The same things were measured in two ways. Each way mixes the same 10 hidden numbers, adds some noise and spreads widely along 7 directions of its own, which tell nothing about the thing.
In the rows, 128 means zero.
Some things both ways: the first way, then the second way.
[113 123 109 133  85 109 143 130 112 108 169 104 164 152 135 149  78 137
 156 156 156  80]
[135 123 162 164 137 133 156 126 107 158 156 164 137 148 128 146 103 150
  81 146]

[115  96 187 115  98 122 129 120  98 112  98 117 113 105 120 153 128 127
 132 107 119 114]
[132 111 130 132 162 120 130 147 146 152 137 157 145 118 105 138 124 150
 113 158]

[103 115 164 138 144 104 131 132 121 128 106 139 114 173 106 124 131 144
 138  86 169 155]
[121 154 113 136 163 130 124 156 126 127 104 104 124 118 166 133 127 120
 121 119]

[167 114 129  77 130 169 128 111 144 123 128 122 135 129 102 120 156  65
 118 106  81 107]
[166 117 130 182 115 150 126 146 113 123 173 142 156 130 135 115 149 174
 134 177]

[112 164  91 153 101 150  97  75 192 122 125 162 122 101 133 128 115  79
 101 146 127 120]
[147 141 117 128 133 143 172 149 116 166 135 115 149 148 102 100  81 112
 122 154]

[182 171 121 101 138 187 135 122 189 129 154 156 131 152 127 111 149  76
 122 131 111 112]
[114 111 104 100  83 114 143 157  98  86 113 121  79 158 147  87 139 108
 148 156]

[173 129 135 120 152 157 110 184 126  81 108 148 137 136 101 142 165 102
 145  79 175 128]
[128 139 163 152 164  69 125 130  88 141 151  97 145 142 166 125 131 163
 100 110]

[101 135 124 137 135  66 170 122 180 101 166 166 162 171  87 130  95 106
 160 141 151 137]
[103 153 141  87 126  85 122 142  87 114 159  86 112 118 122 129 131 111
 131 128]

[142 183 165 143 186 107 116 138 107 123 109  95  92 169 161 169 175 140
 130 108 166 123]
[149 150 129 114 132 127 112 104 107 166 148 122 148 123 140 142 112 149
 140 157]

[108 137  48 135 157  83 156 135 110 117 134  80 115 189 125 133 112 139
 124 151 187  73]
[123 136 135 132 131 134 145 127 138 117  56 128 132 110 118 133 145 135
 142 121]

[131 132 141 128  53 131  97 144 103 153 150  86 115  75 142 143 145 123
 127 148 159 113]
[144 147 150 131 120 160 121  90 147 166 182 146 208 143  52 158 104 169
 127 138]

[143 159  75 125 203 131 121 119 152 103 131 118 121 194 157 125 116 120
 147 128 182 116]
[151 138 142 165 108 154 156 143 122 133  97 137 143 150 166 134 118 133
 116 130]

[ 79 130 118 145  40  78 147  98 126 145 177 104 147 125 117 124  81 141
 141 172 129 105]
[125 135  98 134 109 169 155 166 143 127 145 106 108 166 108  98  81 102
 102 138]

[149 127 156 112 136 139 153 148 123 108 133 110 140 162 112 130 156 117
 135  97  97  83]
[ 96 116 148  96 152  78 134  84 108 149  82 163  96 106 110 107 146 137
 117 133]

[136 163  97 184 108 113  90 166 171  93 121 132 131 101 111 143 155 126
 111 110 190 113]
[139 153 150 123 102 162 107 101  72 109 139 150 172 103 153 167 170 181
 193 168]

[ 90 167 126 150 146  99 158 114 110 122 133 102 120 158 147 150 115 155
 141 138 147 109]
[124 176 143 152 168 137 135 136 136 131 135 143 103 160 139 115  70 190
 117 112]

[117 129  96 146 109 113 138 100 171 112 169 133 165 152  93 123  79 137
 142 149 139 156]
[115 133 108 192 115 147 157 162 106 116 125 135  95 169 176  99  94 181
 147 132]

[186 169 111  80 132 185 107 136 136 121 135 141 102 118 152 119 153  59
 151 145 153 129]
[124  95 137 136 150  83 116 139 150 130 120 131 114 138 126 114 110 148
 107 132]

[148 116 142 124 136  82 117 173  93  89 102 105 122 146 107 173 134 142
 142 100 213 118]
[159 142 152 146 133 131 118 132 143 134 126 137 172 133 124 157 128 138
 117 129]

[103  93  80 108 100  96 136 104 106 106 137  91 147 112 108 133  81 141
 144 138 145 104]
[181 155 169 198 133 144 156 132 126 185 162 105 194 123 101 133 110 120
  68 123]

[ 78 127 111 134 112  87 152  86 126 126 151 125 141 123 121 153  90 124
 137 167 131 116]
[144 138 120 126 134 107 152 143 104 166 127 100 116 100 142 121 112 125
 142 162]

[ 82 163 134 143 114 133 143  55 146 120 120 131  98  87 154 122  88 154
 144 157  98 158]
[134 115 143 136 125 142 114 127 118 136 135 164 127  97 126 167 128 127
 127 168]

[150 153 171 146  97 164  92 145  90 124  76  96  68 110 173 153 171 154
  98 105 148  72]
[ 82 116 115 114 139 122 133 142 125 137 145 159 114 143 126 137  90 179
 149 144]

[131 118 180 125 132  90 146 154 114  99 139  96 128 173 139 142  86 179
 184 121 186 149]
[121 105 116 147 130 106 113 183 125 100 124 128  97 147 179 133 141  96
  93 137]

[134 109 142 140  98  64 135 206  96 101 128 137 126 183 105 157 133 131
 141 121 237  63]
[ 79 120 115 106 144 105 138 186 153  77  91 114  88 148 155 131 119 160
 137 123]

[ 81 134 198 155 151  86 154  98 149 127 141  76 127 155 143 145  97 168
 157 123 114 178]
[158 141  97 150 133 161 145 142 103 152 137 138 125 136 130  91 102 121
 142 176]

[161 149 150 130 191 141 126 153 162  94 100 111  83 172 154 107 140 144
 150  99 167 146]
[110 101 124 128  95 159 152 151 153  81  65 163 134 164 118 134 135 121
 138 124]

[156 142 102  94 128 184 125 130 150 153 136 156 100 170 142  97 118  93
 131 144 186 125]
[123 131 139 126 126 139 148 138 125 131 100 128 142 119 104 157 122  79
 113 126]

[141 154 100 107 122 145 124  95 144 134 158  92 137 130 146 116 130 107
 135 139  99 102]
[162 107 147 128 135 115 118  91 142 164  96 156 157 104 107 124 175  94
  72 149]

[145 125 165  99 115 143 131 114  90 120 144 111 138 115 119 132 138 137
 165 120  93 150]
[109 115 134 120  86 113 112 114 113 135 145 140 122 154 146 145 111 140
 137 133]

[107 121  90 126 119 156 105  83 167 107 129 166 152  79 103 118  95 103
 142 123 133 174]
[143 154 141 157 143 127 125 144 139 118 102 152 147 151 157 135 110 153
 133 109]

Other things, the second way, with their names:
j_372: [141 107 141 123 179  87 131 108 157 169  80 157 124 132  83 102  98 100
  80 121]
j_376: [125 122 136 145  94 139 133 104 117 130 137 135 147 139 100 119 115 165
 158 134]
j_680: [130 120 137 110 127  98 133 156 125 106 103 106 130 129 159 131 167 124
 104 132]
j_598: [135 137 123 183 150 181 143 158 162  95 114 148 140 179 128 117  93 187
 126 112]
j_573: [130 106 145 125 115 114 137 123 132 145 109 150 132 129 127 135 139 146
 120 149]
j_142: [182 126 128 129 107 152 152 142 131 163 107 123 157 130 151 137 128 113
 110 175]
j_463: [114 124 115  79 135  80 136 154 120 133  63 116 103 104 165 132 156  87
 130 145]
j_303: [111 160 115 104 148  76 137 147 142 128  90 130  70 144 128  83  85 141
 144 108]
j_872: [114 108 143 122 118 126 142 118 143 134  95 163 132 138  83 134 116 123
 116 126]
j_563: [131 118 127 152 121 155 110 138 127 120 111 194  95 115 165 151 111 169
 153 173]
j_710: [104 116 166 109 160  85 100 136 112  96 140 147 160 134 144 169 180 140
  97 118]
j_456: [124 119 153 147 138  94 146 113  74 162 124 145 119  99 132 129 118 143
 138 149]
j_490: [142 112 149 122  93 156 163 121 145 105  47 179 149 158  89 135 131 120
 138 138]
j_110: [118  98 100 153 136 120 138 191 173  93 114 135  96 159 142  96 127 179
 118 145]
j_527: [137 115 113 157 145 131 144 153 138 159 126 126 153 130 140 137 111 163
 135 152]
j_521: [125 158 124  82  94 130 123 152 103 109 165 104 162 139 138 159 160 137
 152 151]
j_868: [149 123 127  81 133  72 102 133 109 136 116  95 123 107 143 107 170  71
 109 146]
j_212: [102 125 117 121  93 157 105 109 114 108 128 156 117 146 129 152 124 124
 153 131]
j_230: [106  97 140 126 126 122 144 137 122 123 119 165 107 128 131 128 136 141
 107 158]
j_71: [162  96 168 158 135 122 124 108 119 162 140 138 154 126 112 149 115 114
  84 149]
j_630: [130 156 119 122 118 142 128 127 135 142 148  94 158 139 106 124 119 139
 130 125]
j_808: [ 97 123 109 122 112 114 149 138  95 131 113 108  97 135 120 130  94  87
 148 132]
j_804: [131 158 139 154 164 133 158 119 126 186 143 130 176 125  90 140 101 141
 108 120]
j_287: [114 130 130  85 120 106  97 117 135 119 130 103 174 143 116 161 153 108
 124 110]
j_188: [109 140 155 102 131 122  95 138 170  77 104 196 123 142 118 148 144 176
 131 117]
j_757: [124 110 131 132 113 134 146 133 137 130  81 160  98 136 120 116 119 101
 110 140]
j_903: [106 125 115 106 122 143 126 118 146 117  79 143 113 136 113 123 111 147
 159 124]
j_875: [123  99 122  86 161  95  95 126 125 124  75 134 108 103 153 123 150  91
 110 143]
j_679: [145 118 138 131 131 125 141 131 136 145 156 111 160 140  83 122 116 139
 106 142]
j_659: [130 139 130 113 109 118 116 161 101 127 137 118 126  94 164 157 155 108
 136 157]
j_340: [132 128 139 134 118 147 117 136 136 120 120 148 127 128 156 159 127 130
 112 137]
j_675: [137 128 136 141 106 106  97 130  99 139 169 127 125 113 167 146 147 146
 128 157]
j_449: [169 131 150 163 125 134 142 159 142 127  90 124 142 134 157 132 133 107
  86 132]
j_308: [141 112 139 146  96 144 144 162 136 107 114 134 141 140 128 143 158  98
  97 147]
j_72: [101 153 103 122 110 143 145 107 116 182 136 125 129 132 108 132  56 142
 181 127]
j_14: [173 106 174 122 178  74 148  98 135 175  76 145 161 108  76 117 154  92
  58 137]
j_37: [118 143 134 134 134 117 151 106  97 155  56 119 101  97 129 123 112 119
 153 120]
j_304: [142 136 119 114 115 141 124 127  72 119 104 144 103 112 145 118 117 111
 189 166]
j_368: [116 142 132 116 140 121 139 157 135 118 106 127 102 129 144 125 112 116
 103 123]
j_468: [115 129 113 170 121 168 146 178  90 108 155 118 134 134 186 159 118 167
 160 159]
j_965: [102 140 139 132 131 130 117 112 100 116 124 149 110 131 114 125 117 121
 136 113]
j_354: [153 102 149 144 134 131 164 118 128 161  58 136 171 118 136 161 162  87
  80 136]
j_424: [132 137 141 127 113 153 130 110  97 142  94 180 133  91 147 175 126 141
 166 165]
j_32: [132 134 114 132 152  80 134 177 126 120  89  89 119 118 162 111 152  75
 107 120]
j_597: [114 140 144 140 137 139 161  86  83 201 109 172 111 101 121 138  73 143
 150 147]
j_379: [ 82 145 135  86  99 101 140 124  95 131 176 137 131 164  93 142  99 122
 142 129]
j_353: [135 143 138 150 141 135 128 113 124 116  95 134 128 146 132 112 125 159
 132 114]
j_731: [122 180 144 109 116 145 131 122  79 140 171 105 133 112 126 155 104 144
 158 146]
j_68: [108 138 140 128  84 152 126 106  91 116 140 179 119 133 108 152 123 137
 167 147]
j_753: [108 134 106 108 135 120 133 141 132 152 112 114 130 140 149 141 119 119
 115 129]
j_919: [166 124 155 155 129 144 147 114 148 148  74 158 151 143 109 127 129 117
  88 130]
j_139: [161 143 129 168 123 148 165 134 143 172  87 101 125 133 140  92  88 123
 102 118]
j_57: [143 145 146 122 121 113 132 110  92 177 170 121 139 126 117 124 101 133
 124 157]
j_676: [ 98 142 126  83 136 103 122 121 105 120  99 145 129 121 132 130 142 120
 149 127]
j_760: [134 138 143 131 116 142 119 127  85 138 144 140 135 106 138 167 128  93
 123 156]
j_952: [136 154 125 156  84 182 130 156 133 123 176 124 158 180 106 157  75 107
 126 123]
j_220: [165 143 149 154 143 120 144 158 132 135 142 131 152 153 117 115 118 133
  91 132]
j_135: [147 150 118 134 131 148 168 145 157 153  64 151 113 142 154 111  83 164
 135 141]
j_165: [147 156 150  93 120 118 146 114  97 150 134  89 194 116  96 148 148  95
 131 136]
j_789: [114 106 161 130 145 102  84 137 133 122 163 145 137  98 141 177 147 158
 102 144]
j_267: [107 151 148 139 150  91 123 129 131 128 162 112 141 149 101 111 124 174
 105 100]
j_75: [130 134 129 136 117 178 185 133 114 123  51 148 128 130 113 136  96 119
 168 143]
j_963: [108 130 120 100 111 134 104 123 124 114 122 151 150 125 123 148 152 126
 155 141]
j_427: [141  97 148 134 140 107 111 127 130 133 112 133 137 131 155 140 144 136
 103 137]
j_9: [130  96 142 137 167  88 129 131 151 138 109 143 110 126 120 104 150 146
  68 132]
j_922: [ 98 129 123 118 131 134 164 126 134 152 122 120 116 156 119 124  95 141
  99 126]
j_967: [116 129 117 156 138 144 133 146 113 145 119 145 107 121 154 143 111 125
 125 144]
j_432: [133 121 116 165 132 146 123 121  95 145 146 147 122 130 162 108 128 160
 131 157]
j_556: [ 81 121 134 124 133  83 140 130 133 168 151 113 127 146 110 132  97 121
  79 100]
j_97: [134 122 142 129 128 125 147 133 125 154 124 121 142 110 102 134 118 123
 124 151]
j_210: [120 136 127 125 163 103 125 141 134 117  97 114 132 122 131 135 131 146
 134 115]
j_190: [124  98 145 130 155 122 118  99 156 145  61 214 111 116 138 146 142 173
 116 152]
j_397: [165 134 140 128 145  93 113 140 112 150 131 100 139 100 170 129 163 120
  96 157]
j_79: [ 99 106 118 123 104 134 131 146 131  84 104 149 102 163 139 110 148 125
 121 129]
j_13: [140 117 119 145 113 128 146 141 109 154 153 123 153 138 131 123 110 160
 154 166]
j_399: [152 138 136 138 160 134 103 118 114 125  83 129 131  90 147 130 158 102
 116 130]
j_482: [125 112 104 141 165 111 136 179 140 114  96  98 130 127 166 122 162 122
  99 133]
j_664: [144 158 136 144 133 121 140 145  87 130 151  89 140 121 133 113 141 131
 130 137]
j_201: [102 124 131 114 145 120 141  93 124 165  72 180 135  91  97 151 136 136
 154 138]
j_497: [ 84 123  93  64  77 114 109 168  99  68 138 109  81 151 166 132 137 116
 175 156]
j_465: [147 163 136 122 113 125 175 148 106 154 117 116 123 159 128 108  88  85
 104 130]
j_16: [146 144 148 116 127 127 136 112 112 168 113 120 131 108 142 141 109 115
 115 142]
j_53: [123 135 103 163 123 158 145 143 127 153 114 119 125 116 124 128  88 131
 158 144]
j_333: [145 110 141 166 123 142 113 121 112  93 107 167 128 132 152 121 185 153
 121 152]
j_878: [131  94 137 104 156  70  85 148 151 104 185  91 176 145  98 142 190 125
  70 138]
j_495: [137 128 148 191 131 196 147 129 135 115  90 194 153 144 153 165 119 194
 138 140]
j_724: [125 107 132 126 125 109  96 134 136  88 119 130 138 161 126 143 132 122
 133 120]
j_548: [135 131 136 157 160 127 131 131 137 103  75 145 110 138 143 107 120 159
 131 117]
j_821: [136  93 114 121 132 101 145 120 109 135  71 111 115 150 152  86 155  94
  97 135]
j_572: [139 145 114 150 115 129 133 117  64 170 152  95 141  90 146 132 115 128
 180 160]
j_793: [119 150 135 115  98 121 132  98  87 156 164 148 129 121 109 120 123 163
 163 159]
j_131: [133 165 161  99 113 145 142 121 126 113 101 167 172 142  79 151 130 114
 148 122]
j_969: [133 110 102 109  62 148 155 170 113 103 131 134 123 168 137 120 133  88
 140 178]
j_918: [148 129 153 145 153 107 160 128 103 135  86 135 129 134 129 117 119 124
 116 131]
j_472: [139 128 127 121 116 141 123 125 109 122 144 141 163 133 112 134 145 158
 164 167]
j_323: [163 132 153 133 124 120 127 136 100 149 133 104 164  96 146 160 168  89
  94 154]
j_375: [ 95 124 125 121 112 106 139 122 110 122 129 156 118 165 105 122  98 144
 159 125]
j_635: [110 110 105 130 137 132 118 184 188  85 128 145 113 166 119 134 111 152
 116 135]
j_109: [118 130 137 126 172 115 102 106 126 137 127 155 153 114  91 146 127 130
 133 124]
j_76: [117 109 140 119 155 122 109 151 172  72  99 179 107 156 102 110 138 161
 109 126]
j_453: [108 158 100 165 156 101  87 179 113  89 206 101 112 163 172 108 112 204
 160 118]
j_518: [179 144 162 154 113 132 147 124  62 161 162  97 180 116 154 154 131 116
 130 156]
j_261: [112 102 142 153 147 123  94 113 118 123 142 164 151 121 143 165 149 169
 127 137]
j_338: [148 121 143 158 166 121 119 116 137 146  89 165 133 114 128 128 116 144
 120 127]
j_431: [143 138 136 137 129 121 147 122 115 177 127 109 146  95 104 141 107 133
 138 148]
j_266: [148 141 125 112 132  70 161 138  84 163 115  87 117 136 119  76 106  85
 132 139]
j_791: [123 104 119 100 154  68 144 155 120 140  68 115 109 125 171 107 148  85
 103 133]
j_278: [127 168 128 110 144 108 107 112 101 128 118 102 142 121 129 129 127 120
 150 115]
j_707: [143 100 161 123 153 114 119  98 144 152  83 122 173 113 112 157 153 112
  83 121]
j_356: [136 121 145 111 186 116 134 104 144 171  88 164 164 105  95 137 143 129
  94 138]
j_994: [134 155 131 100 128  98 153 138 101 144 105  97 120 137 105  97 130  41
  89 115]
j_268: [182 123 152 123 124 120 121 138  91 145 129 115 169  83 172 154 181 116
 123 186]
j_529: [128 128 122 122 119 143  97 125 151 130 143 151 138 119 137 143 147 182
 132 156]
j_118: [106  81 112 151 143 105 123 160 166  86  82 154 116 194 177 117 131 183
 118 113]

Some of these things the first way, each followed by its name:
[156 122 150 110 141 140 136 121 170  96 125 156 146 168  79 100 147  95
 137  78  84 131] -> j_79
[122  98 174 104  81 128 149 108 123 100 126 147 145 100  84 118 116 126
 153 103  80 138] -> j_757
[158 132  81  98 156 156 116 118 159 123 120 142 116 168 126 120 114 100
 118 123 186 117] -> j_32
[122 144 165 128 141 114 138 109 124  73 101 134 114 100 110 135 126 128
 172 112 104 183] -> j_71
[125 120 183 134  84 120 126 117 161 120 166 147 140 108 130 119  86 170
 173 142 146 175] -> j_556
[131 156 129 113 183 115 145 118 141 106 124 105 104 156 171 134 119 142
 153 127 156 103] -> j_188
[132 128 117 114  75 170  95 142  93 123 112 104 109  67 138 123 137 114
 141 120 156 127] -> j_338
[162 157 135 145  95 113  89 209 129 105 164 108 131 120 159 142 140 126
 179 139 241 122] -> j_427
[121 117 110 114 135 149 141 124  70  91  89  80 111 123 139 142 132 137
 127 109 105  65] -> j_456
[161 152  54 100 118 180 139 118 135 133 151 101 144 155 108 106 148  81
 108 130  96  73] -> j_333
[139 149 164 130 175 158 152 170 152 110 135 124 114 149 151 129 118 139
 172 126 184 174] -> j_918
[ 91 110 169 127  83 120 142 140 122 138 161  99 115  79 163 122  94 157
 178 162 160 148] -> j_97
[131 156 132 156  88 182  91 136 186 139 146 137 118  78 165 108 126 138
 129 129 165 137] -> j_676
[144 135 115 101 132 163 117 108 117 129  96 130 106 149 102 119 151  74
 113 105 122 136] -> j_109
[ 89 151 147 155  91 144 110  90 133 105  95 160 117  66 109 108 156 105
 132  92  69 148] -> j_875
[130 138 126 131 111 150 118  95 118 111 100 140 117 132 121 138 127 126
 112 113 113 104] -> j_597
[161 138 128 124  71 114 121 173 137 111 158 119 145 129 116 138 135 107
 143 136 172  84] -> j_9
[154  94 145  78  95 170 131 136 120 122 135 175 161 129  92 137 127  84
 136 101 138  99] -> j_465
[173 148 121  94 122 160  99  94 159 129 116 168 108 146 110 118 121  94
 127 124 162 168] -> j_952
[151 160 113 141 121  68 127 155 146 101 149  97 131 167 118 159 135 103
 133 147 181  93] -> j_878
[133 153 147 104 183 142 156  77 162 123 122 127  97 155 148 121 126 116
 134 136  89 133] -> j_110
[ 91 129 136 117 137 154 146  72 135 131 128 162 123 121 123 117 105 117
 145 136 101 164] -> j_424
[142 121 149  91 134 174 148  88 161 122 119 162 114 123 114 101 115 122
 134 116  92 149] -> j_308
[165 142 153 129  91 151 100 138 139 127 107 154 102 146 117 128 132 133
 117 110 184 137] -> j_967
[126 142 152 118 151 193 128 100 129 131 141 119 120 110 145 105 137 124
 159 127  79 186] -> j_118
[183 145 123  84 160 139 119  92 139  99 107 167 133 155  85 145 161  76
 116  96 101 114] -> j_675
[ 79 122 118 138 137 127 148 104  81 121  93  75 101 136 120 113 136 143
 126 105  90 120] -> j_598
[122 147 202 122 146 121 159 124 150 138 157 145 123 165 137 118 137 134
 163 124 116 151] -> j_497
[155 118 213 127  56 151 118 169 125 146 143 173 132 123  93 131 162 126
 130 106 149 136] -> j_922
[108 177 138 167 146 112 121 100 171 109 112 137  93 117 131 113 140 137
 135 124 123 172] -> j_903
[ 95 138  82 134 149 119 135  64 107 124 109  85 112 139 124 141 115 136
 107 137 102 117] -> j_572
[122 137 100 136  84 146 100 121  87 152 126  78  96 107 163 154 125 145
 104 163 174  87] -> j_527
[146 162  89 146  93 150 107 138 157 108 125 156 136  93  78 121 155  93
 114 115 143 145] -> j_353
[ 93 142 109 123 226  96 165  65 165 109 135 144 130 218 142 132  98 114
 142 132 122 116] -> j_463
[134 171 165 146 174  61 128  98 185 109 140 137 120 172 129 148 133 133
 143 127 145 152] -> j_529
[ 93 119 131 141  97 104 134 113  58 126 109  77 118 103 106 150 144 169
 118 115 107 108] -> j_287
[151 114 127  77 102 156 135 154  73 156 148 115 127 184 132 124 128 101
 146 130 177  88] -> j_760
[165 141  83 106  96 158 120 148 128 127 135 115 128 164 109 102 138  94
 123 117 156  90] -> j_965
[160 148 129 103 193 141 109 129 169 104 120 147 112 162 136 104 147  95
 160  96 161 161] -> j_139
[102 137  90 140 117  47 147 103 103  95 153  79 164 158 115 182  97 132
 136 155 140  69] -> j_57
[117 173 134 156 139 124 132  76 162  94 113 126 105  84 144 145 119 164
 126 143  95 139] -> j_573
[161 149 133 140  85 158 102 158 123 149 121  98  85 124 157 147 133 167
 100 145 211 100] -> j_201
[134 132 187 152 118 118 102 131 165 111 112 127 114 107 123 130 140 153
 135  92 144 164] -> j_963
[104 161  89 146 211 119 141 101 137  85 107 108 113 160 148 143 116 128
 142 125 139 130] -> j_518
[147 182 136 159 127 143  89 107 181 123  88 139  55 106 153 125 120 161
 112 138 199 186] -> j_53
[128 119 129 140  75  86 138 156 128  97 158 104 151 152 130 142 101 135
 149 139 161  57] -> j_230
[ 97 134  74 105 125 152 149  94  85 130 123  99 136 141 114 124 136  73
 123 127  83  85] -> j_304
[125 138 128 153 118 137 111 117 180 123 118 161 115 132 112 119 124 123
 112 118 161 142] -> j_482
[ 93 128  95 121 123 109 157 114 114 171 194  88 152 176 151 144 108 126
 128 174 150  61] -> j_521
[ 92 133  54 153  92  75 143 150 103  99 151  82 157 142  99 139 103 124
 144 148 174  91] -> j_548
[156 119 167  98 173 205 130 131 138 130 110 161 102 152 130 103 149 117
 139  95 129 165] -> j_354
[151 149 117 151 175 118 108 152 172  86 109 151 116 194 116 120 131 114
 143  98 201 152] -> j_495
[122 117 134 124 154  94 135  98 149  99 138 129 151 153  92 155 117  96
 139 130 115 150] -> j_13
[132 157 140 142  93 119 131 161 110  94  99  84  97  99 143 141 148 141
 130 113 145  76] -> j_76
[144 106 150  70 114 147 148 148  55 156 166  99 146 179 125 136 153  88
 154 130 120  81] -> j_190
[166 147  99 116 109 193 114 156 116 113  96 107  90  90 145 128 155 119
 108 123 151  78] -> j_490
[170 180  97 151 130 150 107 149 143 101 122 106 125 151 119 135 170 108
 109 109 137  98] -> j_821
